There are 5 hidden switches. A switch that is on adds its own fixed numbers to the row, and there is some noise. The rows also spread widely along 5 directions, which tell nothing about the answers.
In the rows, zero is written as 128.
Known rows, each followed by its switches (1 for on, 0 for off):
[161 125 160 102  93 114 123 139  96 161 140 124 147  53 103 145 121 173
 182 133 112 124 125  71 117 153 132]
1 1 1 0 1
[183 137 135 146 148  96  95 140 101 184 128 133 116 146  79 124 197 114
 160 133 150 134 141 165  84 158  85]
1 0 1 1 0
[151 116 194 115  96 121  96 135 115 165 132 112 152  68 121 165 126 131
 187 172 107 100 111  86 132 137 117]
0 1 1 1 1
[157 144 126 164 136 126  99 182  96 186 140 160 103 104 105 159 211 111
 168 138 109 100 142 131  86 146  92]
1 1 0 1 0
[134 138 140 141  93 142 112 118 105 134 133 116 138  56 147 154 161 124
 179 139 109 108 126  73 125 144 131]
0 1 1 1 0
[146 138 135 178 147 128  88 158  75 137 112 157  91 150 115 106 192 130
 181  93 127 118 162 138  85 163 122]
0 0 1 1 1
[155 130 173 119 126 123  91 177 121 177 142 157 110 129 118 143 166 130
 165 131 109 129 128 119  88 155  98]
1 0 0 0 1
[173 137 130 139 109  90 107  82 107 126 117  92 134 104 122 100 147 144
 182  85 153 132 140 121 131 168 150]
0 1 1 1 1
[162 132 115 118 108  97 119  87 120 146 139 108 113 124 123 106 183 118
 143 104 154 155 128 131 106 161 120]
1 0 1 0 0
[157 134 132 147 130 113 109 173  67 194 145 153 119  86  63 152 176 154
 164 139  99  77 147 115  88 127 131]
1 1 0 1 1
[134 134 124 155 110 148 124 171  69 178 159 158 113  54  96 178 195 133
 168 175  84  81 132  85  95 125 113]
1 1 1 1 0
[126 130 121 125 108 126 111 113  60 164 149 126 133 110  75 135 159 152
 130 129 109  50 130 100 112 105 191]
0 0 0 1 1
[143 136 109 164 127 107 105 122  84 154 128 114 129 100 102 124 195 116
 160 121 141 101 145 132 106 140 125]
0 1 1 1 0
[142 118 161 106 122 108  96 128  68 193 139 109 166 109  51 147 133 155
 145 157 122  56 125 117 116 104 169]
0 0 0 1 1
[145 117 155 106 109 132 126 149  70 158 141 141 150  76  86 140 128 187
 167 134 108 111 128  69 103 144 146]
1 0 1 0 1
[133 142  93 138 109 137 128 131  81 135 143 162  91 106 121 112 182 154
 146  69  98 113 142  90  91 142 159]
1 0 0 0 1

New rows, each followed by its switches (1 for on, 0 for off):
[187 138 115 109 103  91 125  67 126 118 124  89 135 118 129  88 147 151
 160  60 181 186 131 109 114 188 131]
1 0 1 0 0
[125 137 150 148 113 145  84 149 105 162 144 155  96 128 126 154 194 101
 153 141  84  85 125 125 103 122 128]
0 0 0 1 1
[133 140  97 176 126  99  93 115 100 177 148 119  95 124  90 133 233  78
 141 149 128  83 138 169  99 130 114]
0 1 1 1 0
[165 120 156 119 113  96 114 154  92 182 142 127 147  78  79 140 145 159
 176 146 120 114 130 114 101 147 123]
1 1 1 0 1
[168 141 115 168 157 110  99 159  75 193 132 152 100 152  65 127 223 115
 148 135 142 112 148 169  69 145 100]
1 0 1 1 0
[130 131 120 126  86 125 123 107 111 163 168 138  72 123 119 143 205 101
 130 141  89 104 116 113 109 131 149]
1 0 1 0 1
[153 127 170 114 144 132  98 207  78 192 125 150 172  80  77 159 138 171
 173 148 129 122 133 103  84 143  94]
1 0 0 0 0
[135 125 117 136 120 112 105  99  67 164 139 114 123 123  70 121 165 144
 144 127 125  76 135 123 109 123 167]
0 0 1 1 1
[164 137 129 148 136  87  89 140  78 172 119 113 135 118  76 113 166 143
 165 108 143  88 157 147 103 142 135]
0 1 0 1 1
[151 126 115 148 112  92 118 127  76 207 167 135  88 111  58 153 212 110
 137 172  98  65 140 143 103 117 144]
1 1 1 1 1
[143 131 116 136 136 107  96 124  58 173 130 125 133 140  60 118 166 148
 139 110 133  70 150 140  99 123 172]
0 0 0 1 1
[114 140  85 158 111 120 107 124  88 152 152 127 100  91 113 131 224  96
 139 132 120  90 137 137  98 127 133]
0 1 1 0 0
[130 138 123 166 158 150  95 192  25 152 119 172 138 114  77 120 162 190
 176  87 114  77 166  95  76 136 153]
0 0 0 1 1
[118 132 146 155 125 149  92 188  67 182 145 151 139  60  97 190 183 128
 158 180  87  51 131 103 101 102 119]
0 1 0 1 0
[153 134  76 143  86  91 141  67  93 159 162 118  92 105  95 123 197 125
 130 117 115  92 134 117 118 142 176]
1 1 1 1 1
[171 138  98 141 115 106 133 116  61 152 130 118 154  64  79 125 155 182
 172 104 144 119 149  87 107 153 145]
1 1 1 1 0
[174 145 103 174 121  98 116 127 104 147 135 143  74 129 116 112 206 115
 173  92 121 130 154 138  95 171 116]
1 1 1 1 1
[158 135 160 137 121 135 100 171 103 175 142 171 104 120 107 153 172 135
 164 133  95 105 137 112  90 143 113]
1 0 0 1 1
[150 127 152 156 107 146 121 172  80 165 144 167 109  69 111 167 171 150
 188 147  86  98 138  76 101 152 121]
1 1 1 1 1
[153 146  85 149  80 108 128  85 121 153 167 128  63 115 129 136 217  93
 129 111  88  90 133 117 117 142 160]
1 1 0 1 1
[178 131 156 134 123  94 102 162  94 195 136 137 133 105  75 149 159 142
 170 143 118  93 140 128 101 141 119]
1 1 0 1 1
[133 148 101 180 125 128  93 141  85 150 131 154  85 120 120 122 213 109
 157  97 100  80 153 134  94 138 142]
0 1 0 1 1
[155 148  89 179 145 101 109 170  55 189 147 162  82 135  58 124 228 129
 147 112 113  70 168 161  70 137 133]
1 1 0 1 1
[166 146 117 159 133 102 114 151  84 176 137 151 104 113  88 129 189 132
 162 103 115 102 157 133  88 152 127]
1 1 0 1 1
[141 127 138 148 109 103  97 119  97 178 144 115 110 110  89 146 190  99
 155 162 107  74 129 136 113 120 132]
0 1 1 1 1
[167 145 104 172 133 106 110 147  85 169 135 145 105 111  99 129 210 121
 169 121 136 117 155 142  87 159 102]
1 1 1 1 0
[132 146  76 145 116 124 118 125 104 161 161 147  78 130 113 124 234 103
 118 105 114 106 132 135  86 136 138]
1 0 0 0 0
[121 133 148 151 104 146  98 150 105 160 140 138 120  66 139 178 189  98
 174 175  87  90 120  91 116 125 104]
0 1 1 1 0
[130 127 129 138 114 118 107 137  58 173 140 122 143  79  74 147 150 156
 151 135 107  52 140 108 111 112 168]
0 1 0 1 1
[173 136 150 150 141  82  75 147  97 177 115 115 134 134  79 118 170 123
 174 118 145 106 153 170 101 152 116]
0 1 0 1 1
[155 132  99 124 108 107 131  97  74 141 145 122 123 113  83  98 155 173
 152  81 137 122 141 102 103 155 171]
1 0 1 0 1
[183 136 118 140 133  94 110 116  88 164 125 122 130 131  82 112 178 139
 161 107 162 142 140 141  91 164 114]
1 0 1 1 0
[148 134 139 153 122 145 104 123  80 105 111 139 132 105 140 106 142 170
 197  73 129 137 143  77 108 171 143]
0 0 1 1 1
[140 133 150 158 133 120  85 176  80 173 125 144 125  99  95 146 176 130
 171 138 107  76 147 126 101 135 125]
0 1 0 1 1
[161 134 150 110  86 129 123 129 114 158 141 124 155  47 127 174 136 143
 171 145 104 115 119  66 125 142 125]
1 1 0 1 0
[118 137 125 183 139 153 105 187  34 153 128 165 124  74  89 136 179 165
 187 125  94  69 155  91  86 135 139]
0 1 1 1 1
[162 131 111 156 127  90 116 141  82 174 139 136 100 114  79 106 195 136
 160 103 131 122 153 146  86 158 128]
1 1 1 0 1
[178 143 146 135 138  97  87 141  93 153 102 104 188  84  95 126 132 158
 186 101 165 125 149 129 108 156 113]
0 1 0 1 0
[160 132 116 118  78  77 106  54 123 151 143  77 120 114 112 116 163 112
 136 110 132  92 127 131 135 135 178]
0 1 0 1 1
